The rows of a group lie close to one hidden flat surface of 10 dimensions, which passes through zero. Surfaces can cross.
In the rows, 128 means zero.
Known rows, each followed by its group:
[115 113 126 112 138  77  73 161 127  99 126 159 129 110 119  93 132 169] => (1)
[115 113 139 120 152 132 130 142 119 154 137  96 122  91 166 109 112 141] => (1)
[117  82 113 145 142 121 180  98 146 137 103 173 113 192 128 131 134 113] => (3)
[164 160 130  89  74 147 129 133 164 112  82 139 153 168 114  90 119 118] => (7)
[142 159 104 191 149  93 124 103  94 145 168 155 166 227 100 137 117 182] => (7)
[ 89 159  67 138 123 151 177 122 178 119 168  69 135 103 196 127 136 123] => (2)
[181 137 152 141 108 118 168 106 135 143 127 145 131 187  89  96 147 120] => (1)
[ 91 120 127 127 155 111 127 174 131 142 152  99 150 107 174  75  84 149] => (1)
[118 116 142 102 183 143 146 156 167  87 151 128 126 105 103 147 126 111] => (7)
[152 173 138 112  42 161  90 115 111 122  77 138 166 168  95 135 106 104] => (7)
[ 80 127 128 161  98 148 169  87 123 170 174  79  59  98 174 102 125  80] => (2)
[139 140  98 153 178 119 115 111 108 161 108 151  57 144 156 155 100 120] => (2)
[101 149 127 146 112 127 142 174 118 116 151 119 114 122 140 146 124 125] => (5)
[184 203 116 166 138 151 162 148 136 155 148  87 145 127 147 145 111  77] => (0)
[182 101 151 127 130  76 106 169 116 125  76 189 111 123 110 104 142  96] => (2)
[153 108 104 127 168 105 166 124 181 128 128 137 200 180 132  74 125 155] => (5)
[150 133 121  90 161 142 197 170 201 109 119 110  95 105 164 109 140 109] => (0)
[146  90 129 128 145 102 137 120 157 120 121 144 148 106 119  99 155  99] => (3)
[213 209 152 118 174 136 133 130 120 144 134 140  70 194  82 126  96 155] => (7)
[ 96 114 139 123  90 142 175 183 142 131 149  71 251 130 161  95 129 161] => (0)
[147 157 139 104 126 138 137 173 160  95 104 157 135 171  99 120  91  94] => (3)
[114  72 175 118 135  90 120 135 115 142 144 131 104  87 123  67 135 128] => (3)
[138 161  80 139 108  93 112 119 138 129 113 142  69 133 166 103 152 151] => (0)
[148 108 131 176 163 102 158 115 117 146 157 139 112 121 116 151 154  96] => (3)
[120 120 109 128 180 168 146 114 131 147 127 104 134 111 155 187 116 121] => (1)
[153 152 176 130  95 133 122 161  93 129 139 116 130 112  99 140 138 125] => (4)
[173 146 161 120  98 133 144 165 138 115 120 124 170 125  99 119 136  93] => (4)
[147 118 115  99 183 125 144 131 180 139 118 120 127 121 155  68 101 123] => (4)
[125 120 126 113 187 142 165 146 149 120 158  98 166 125 135 148 135 172] => (0)
[ 92  57 172 117 181 143 144 118 109 131 140 140 128 131  97 166 124 143] => (0)
[101 113 186 124  93 183 157 202  61 174 101  86 174 120 165 182  90 123] => (0)
[140 153 144 146 102 149 171 166 116 157 138  83 149 113 160 133 122 100] => (5)
[100 161 118 130 149 117  59 184 100 105 148 119 128  83 141 150  91 148] => (1)
[126 161 142 151 114 140 123 115  92 122 161 131 105 158  89 175 133 147] => (0)
[156 130 194 126 116 104  95 182  71 161 123 120  90  74 126  96 113 115] => (5)
[172 147 109  99 112 133 190 146 159 153  90  96  70 114 198 109 171 154] => (7)
[126 111 113 131 143 121 109 104 137 151 122 113  95  62 165 101 123  85] => (2)
[170 145 114 159 140 103 108  88 115 154 145 129 141 136 117 106 137 134] => (0)
[178 144 132 115 192 154 139 152 140 132 117 117 153 113 120 170 114 112] => (1)
[137 207 152 157 162  78  58 229  66 110 180 149 142 163  91 123  66 194] => (6)
[121 109 132 118 164 122 127 131 129 143 128 131 178 173 129  96  94 178] => (3)
[101 119 120 132  88 106 126 143 149  86 154 128 163 111 116 111 166 137] => (4)
[106  80 147 119  90 124 128 135 109 139 116 109 169  90 144 123 162 144] => (7)
[164  91 135 114 130 112 148  87 151 128 106 156 152 165  97 100 159 139] => (1)
[114 113 151 116 115 134 126  84 105 134 136 133  69 132 104 138 152 153] => (2)
[ 86  80 134  83  96 135  93 102 152 101 104 138 121  83 123  96 136 110] => (6)
[177 117 164 129 126 121 139 136 142 141  85 176 119 160  92  80  88  29] => (0)
[127  84 138  89 183 131 112 172 133 103  79 163 118  99 126 177 120 120] => (6)
[ 99 127  97 161  88 134 124  83  94 137 128 132 113 146 141 183 160 152] => (4)
[157 162  92 126 144 172 156 118 168 131 112  97 164 119 152 160 120  82] => (3)
[169 119 172 160 116  98 145 157  64 212 120 109 122 133 161  85 125 145] => (4)
[115 141 177 144  87 140 126 155  85 145 146 107  76  85 128 135 116  74] => (5)
[164 156  83 138 165 123 124 109 169 129 120 127  89  90 152 121 127  67] => (0)
[181 168 114 149 100 118  92 107 120 140 121 109 101  60 138 123 157  77] => (4)
[134 107 134 119  70 138 186 153 119 149  80 120  99 130 175 148 180 140] => (6)
[185 160 151 118 143 146 126  93 136 144 137 115  96 121  94 113 124 102] => (5)
[129  93 118  97 157  96  22 102 131 128 125 109 162   9 139  71 133 134] => (5)
[ 63 119 122 127 108 157 143  66 162  75 190 120 149 149  74 138 140 119] => (5)
[135 140 160 129 105 128 108 130  86 132 138 123 109 116 105 149 143 153] => (4)
[ 79 109 130 146 106 122 119 117 135 119 152 129 139 115 126 103 112  87] => (2)
[ 51  80 141 140 120 144 171 120 107 151 131 137  91 179 150 136  97 135] => (3)
[140 124 106 170 186  77 146 144 124 129 158 149 109 139 133 137 148 153] => (6)
[198 173 124 130 166 136 145 164 133 141 110 121 128 125 133 160 123 110] => (2)
[133 167 147 112  60 130  86 173 135  87 127 120 153  88 105 111 127  86] => (6)
[136  92 158 125 121  94 113 120  99 150 122 142 122 125 121  93 147 164] => (3)
[145 110 102 147 142 124  74  71  98 159  89 150 129 116 132 154 119 105] => (4)
[175 131 161 147 151 105 132 148 121 143 145 135 182 147  91  92 114 115] => (2)
[127 152 108 105 116 137 144 168 163 106 149  66 104  14 184 138 182 124] => (1)
[163 154 163 138  68 174 168  40 108 178 154  73  67 112 113 129 170 100] => (1)
[133 123 131 130 113 101  77  97 102 111 146 137 117  92  96 141 178 166] => (2)
[118 127 151  95  49 117 102 159 117 115 102 125 147 123 132  84 140 160] => (6)
[ 98 101 130 125 149 127 147 185 133 127 102 145 129 136 158 132  89 103] => (1)
[182 116 153  98 144 131 126 135 122 148 104 106 135  74 130 134 161 141] => (1)
[ 87 105  87 111 116 117 111 133 142 113  98 143 155 145 166 122 130 175] => (2)
[157 134 152 104 131 148 149 143 102 146 105 114  76 107 137 179 164 160] => (7)
[137  98 135  93 141 126 119 158 133 120  92 142 214 163 118 120 121 188] => (5)
[147 130 116 119 122 157 128  96 121 144 100 121 147 139 131 163 137 140] => (5)
[124 119 127 104 127 158 129 132 165  89 101 149 171 140  98 151 113  82] => (4)
[ 45  97 107 108  25 134 118 160 156  58 123 115 198  77 149 138 177 121] => (3)
[ 94 105 157 134 123 111 131 142 119 133 138 147  76 127 126  97 105 103] => (6)
[157 174 158 107 142 138 104 149 128  97 152 122 103 102  82 139 123 128] => (4)
[158 174 128 101  91 165 114 151 141  89  90 140 162 149  95 167 122 104] => (6)
[117 115 164 100 158 164  97 147 125 103 123 127 130  73  92 174 102  73] => (7)
[ 36 107 114 129  70 139 119 132 118 101 116 151 118 157 143 142 106 118] => (2)
[161 136 146 108 136 126  95 120 112 134 127 121 150 120 104 119 135 170] => (0)
[148 158 149 130  86 153 168 186 103 159 107  91 136 123 167 151 128 124] => (5)
[ 99  84 115 117 117 120 131  81 139 122 115 148  95 136 130 121 156 144] => (6)
[123  90 163 104 136 101  99 120 120 132 122 148  84  98 110  79 127 130] => (3)
[113 110 137 128 120 138 143 148 120 119 134 112 170 115 130 162 148 135] => (7)
[185 199 117 129 145 144 130 120 153 137 154  82  79  70 140 115 129  85] => (5)
[162 137 176  71 147 140  89 125 136 100 119 145 121 131  55 113 109 138] => (7)
[142 112 199 145  65  91 119 192  70 115 122 168 131 123  78 137 160 108] => (3)
[120 105 112 134 117 130 172 154 138 135 123 106 173 116 168 141 159 143] => (7)
[112  95 126 186 139  87 114 103  61 182 110 178  73 175 141 142 107 124] => (4)
[105 133 124  81  81 199 125  92 148  88  68 158  86 148 101 203 121  75] => (6)
[ 92 159 112 124 137 175 155 152 140 105 133 122  88 143 141 191  96 104] => (6)

New rows. What belongs after each?
[ 53 118 158 132  70 165 192 197 109 139 142  87 163 147 174 131  96 122] => (3)
[145 131 141 105  94 128 130 158 169  86 129 128 177 100  98 105 148  90] => (4)
[150 134 158 123 108 120 126 154 105 149 113 121  95 114 138 113 132 129] => (5)
[134 130 147 136 112 135 168 120 139 146 164  85 136 104 137  93 143 114] => (2)
[101  97 153  88 108 166 149 116 141 132 107 118 106 127 133 117 114 114] => (2)
[140 121 122  89 137 158 103 110 146 114  70 160 147 155 103 147  97 104] => (3)
[ 83 134 140 117 138 193 166  73 116 156 140 105  42 167 135 165  92 131] => (2)
[143 187 100 112  70 136 118 140 145 104 115 112 118 121 144 126 151 146] => (3)
[123 105 166  94 147 174 135 170 128 127 100 121 206 134 111 146  71  98] => (4)
[179 114 140 126 113 102 117 136 106 128  83 167 127 136 107 153 173 144] => (6)
[ 80  94 100 120 162 152 151 108 158 137 134 100 153 114 174 125 108 125] => (1)
[122 142 147 116 124 157  94 116 131 117 169  76 179  58 104 123 119 103] => (5)
[116 133 119 140 113 110 174 138 152 112 142 138  76 142 140 116 154 123] => (1)
[117 160 112 106 113 120 131 191 136  92 132 111 142 126 154 138 147 200] => (5)
[ 97  98 101  70 123 152  95 107 143 127  81 109 134  94 173 129 135 180] => (2)
[ 90 123 134 121  62 164 167 135 111 156 104 102 111 146 179 130 123 137] => (3)
[178  62 125 175 165  81 172 102 135 144 112 181 176 165 101 136 180 102] => (3)
[179 123 168 140 157  73  95 142  89 137 135 169 127 151  77 104 132 160] => (3)
[153  93 159  82 138 147 133 126 127 159  72 126 112 126 141 105 114 134] => (2)
[168  98 161 113 137 156 144  75 112 178 107 107 125 126 115 133 140 125] => (1)
[130 156 120 170 126 105 110 131 108 119 166 136 137 129 105 150 138 120] => (2)
[196 106 188 141  59 106 153 104 110 178  99 141 138 151  97  52 148  80] => (6)
[ 99 117 115 152  84 162 171 102 136 150 147  75 181 107 162 136 142  95] => (5)
[148 138 114  99 150 142  78 109 140 124 125  99 220 108 119 115 117 169] => (6)
[120 144 113 123 124 148 140 108 121 157 135  80  90 100 175 134 143 162] => (4)
[ 48  97 119 133  87 161 135  97 110 125 123 125  85 120 150 180 134 112] => (3)
[122 142 129 120  84 133 107 139  91 139 116 106 124 104 151 154 157 180] => (6)
[108 173 118  92 116 117 104 172 171  55 128 167 102 170  97 100  95 141] => (3)
[159 149 162 127 123 123 126 128 105 163 137 109  91 120 126  90 117 127] => (7)
[ 96 118  99  97 106 184 149  60 141 140 101 104 125 165 151 158 135 180] => (6)
[130 148 103 148 137 119 175 164 186  88 154 135 147 141 126 115 130  84] => (2)
[ 80 130  95 130 104 119 215 175 192  87 144 133 106 172 172 101 146 132] => (0)
[129 126 111  95 113 142 126 119 133 134 105 100 125  97 167 136 161 176] => (2)
[120 112 153 142 108 137 152 165 136 141 133 106 201 114 136  94  96  64] => (7)
[108 154 146 114  28 158 142 145 142 104 112 118 104 123 121 117 128  61] => (6)
[105 144 132 124 104 115 120 199 141  96 125 136 141 117 138 104 104 100] => (1)
[ 96 126  88 112 135 134  90  82 143 106 123 137 121 133 131 139 128 165] => (3)
[124  83 164  90 163 148  97 129 110 166  71 140  95 100 142 109  67  81] => (4)
[122 127 113 139  90 110 152 145 159  94 138 131 120 106 135 123 174 100] => (3)
[151 137 114 155 152 104 156 137 140 131 154 127 155 143 128 118 144 137] => (3)
[114 130 182 142  57 130  99 105  77 123 174 103 133  89  78 139 166 129] => (2)
[155 157 149 131 132 122 107 140 122  82 157 150 165 145  48 167 146 142] => (2)
[108  89 110 110 163 134 103 117 141 139 114 117 189 110 152 112 100 143] => (4)
[181 164 115 102 141 109 152 102 174 107 155 121 108 153 105  90 180 204] => (4)
[166 183  99 146 169 133 114 122 125 142 153 102 166 136 133 140 109 149] => (7)
[102 113  72 122 110 121  99  99 147 102 105 144 179 138 140 138 150 160] => (7)
[198 181 101 173 155  97  57 129  84 171  83 176 153 185 124 118  62 104] => (0)
[119 139 132  92 146 147  92 134 161  80 117 146  96 102  97 132  93  73] => (3)
[199 138 134 118 139 141 140  85 147 167 102 113 107 116 131  93 131  90] => (5)
[147 145 114 153  88  98 157 115 133 169 106 146  65 183 165  49 113 106] => (7)
[133 142 112 169 182 115 151 133 113 146 171 115 118 134 145 153 128 150] => (7)
[ 84 129 121 131 114 152 149 142 119 140 151  80 140 104 174 143 126 151] => (4)
[119  97 110 164  82  90  79 100  92 156 108 138 121  70 160 107 156  90] => (4)
[179 156 181 122 140  88  83 174 123 100 155 146 115  91  62  85 122  96] => (4)
[187 126 158  88 168 136 164 144 144 184 110  83 140 123 161  54 110 165] => (4)
[137 125 153 138 141 138 177 112 139 150 143 128  50 137 123 109 115  72] => (2)
[ 94 171  89  86 104 175 110 125 182  85 128  87 115  68 161 132 114  98] => (3)
[129 185 125 119 133 146  65 113  86 144 153  84 103  87 137 147 110 181] => (3)
[ 60  90 113 126 119 134 126 171 125  92 122 143 207 152 138 165 115 158] => (5)
[111 153 115 147 144 131 136 123 117 133 154 127  89 158 136 143 112 147] => (3)
[157 174 128 146 144 135  90  99  84 164 110 145  36 135 125 152  91 100] => (7)
[159 107 109 103 173  94 147 129 176 130 109 143 139 149 144  61 133 167] => (7)
[ 84  76 141 142 131 122 120  83  80 164 141 125  88 118 143 135 134 160] => (3)
[184 109  96  98 138 121 147 131 140 171  36 133 112 133 196 119 154 163] => (7)
[148 187 104 167  90  88 174 171 179  92 182 118 101 105 137  87 170  76] => (4)
[138 153 119 122 116 133 167 142 150  99 151 116 144 154 118 146 164 169] => (2)
[137  94  97 104 233 112 125 143 141 144  86 146  76 106 179 149 116 169] => (0)
[117  92 165 133  57  97 136 170 126 117 119 139 165 109 125  72 148  90] => (2)
[138 135 141 125 106 166 136 128  99 162 109  92 156 115 148 158 124 125] => (4)
[100 168  97 174  83 118 127 157 120  94 146 141  91 109 142 180 144  79] => (2)
[133  56 185 116  88 124 176 172 116 163  81 136 206 158 137  82 122 116] => (3)
[130  92 126 130 197 119 190 168 156 111 126 157 141 162 127 162 134 143] => (7)
[116  98 132 167 192 114 164 160 118 152 160 114 158 110 154 144 115 109] => (7)
[163 109 126 113 134 128 146 111 154 146  78 150 107 139 141 102 128  92] => (5)
[106 106  97 144 165 108 126 133 152 141 126 136 112 107 170  90  94  87] => (4)
[ 76 120 151 122 107 162 118  94 119 116 148 126  87 121 101 148 108  91] => (2)
[130 150 157 172  88 133 126 147  40 193 142  89  97 102 163 164 128 132] => (4)
[163 138 125 120 115 132 123 120 108 156  95 120 110 125 151 141 146 153] => (5)
[154 129 127 131 111 124 163 161 150 116 108 134 137 118 136 134 153  91] => (6)
[141  98 130  94 106 106  44  83 120 136  79 157 169 128 107  67 113 144] => (7)
[101 124 117 147  95 141 134 137 116 120 129 118 175 127 140 170 139 119] => (7)
[134 130  92 134 107 108 109  64 117 139 114 147  70 147 138 131 170 176] => (3)
[ 76 135  98 136 137 120 108 105 120 128 176  96 117 112 157 119 132 195] => (3)
[146  92 128 115 197  83 100 101 139 138 111 181  85 162 112  72 103 153] => (4)
[ 99 118  94 119 124 134 143 132 148 103 116 126 111 109 159 167 160 144] => (6)
[101 137 156 107 109 170  86 119  82 120 124 116  97  97 104 197 121 131] => (4)
[142 128 112  78 150 181 153  94 205  80  98 149 169 172  83 143 111  90] => (5)
[158 146 124 131 159 142 177 176 139 153 112 107 134 131 172 135 105 109] => (0)
[130 147 108 109 127 146 183 164 173  97 103 143 104 159 147 155 133 118] => (2)
[193 167 106 139 135 117 120 126 123 157 134  85 201 113 148 117 154 176] => (3)
[100  95 117 115 154 135  89 111 122 148  99 134 146 126 150 108  80 124] => (2)
[128 160  79 126 211 150 143  77 157 129 153 120  77 156 136 164 109 162] => (2)
[128 119 152 116 114 144  77 161  68 139  78 134 126  87 135 195 118 120] => (1)
[121 119 149 107 111 145  92 162 155  77 136 108 155   4 106 148 147  31] => (3)
[147  91 153 120 129  97 161 128 153 137 110 163  65 134 122  70 140  83] => (3)
[182 106 119 153 155 100 116  88  96 199  96 131 137 129 159 103 133 145] => (5)
[119 123 172 138  92 135 114 164  92 132 113 139 111 104 115 145 105  64] => (4)
[116 109 125 128 116 163 106  81  85 156  92 133 120 142 130 186 124 137] => (3)
[114 109  93 157 141  85  87 145 121 146 114 143 186 118 167  93  99 123] => (2)
[102 111 183 128  73 107 154 143 112 130 171 115 110 132 110  73 154 154] => (5)
[153 183 127 132  91 104 107 150 111 107 124 158  97 177 104 129 142 172] => (3)
[108 119  82 169 118  94 138 111 139 130 138 146 127 142 154 117 149 122] => (4)
[170 129 191 117  78 134 130 152  85 154 114 109 154 118 106 119 153 142] => (4)
[118  61 161  51 162 140 102  97 151 109  67 182 109 158  82 104 102 141] => (4)
[107 150 132 161 115 135 135 128  95 159 154 111 122 156 139 125  99 134] => (1)
[122 157 111 166 159 104  98 166 105 114 169 123 101  69 135 175 135 117] => (6)
[182 128 135 159 144  79 132 141 138 137 152 134 171 119 114  78 144 110] => (6)
[137  68 188  67 148 164 104  82  98 185  59 134  68 115 122 103  86 117] => (2)
[ 67  91 148 117 126 151 127 122 111 137 130 118 107 116 142 132  99 123] => (3)
[169 151 150 116 139 146  83 125  94 166 121  87 166  76 130 126 108 129] => (7)
[148 189  63 120 113 146 142 116 169 119 121 100 149 153 165 128 137 161] => (3)
[ 99 170 123 163 103 149 156  85 128 118 215  80  81  95 114 157 163 110] => (2)
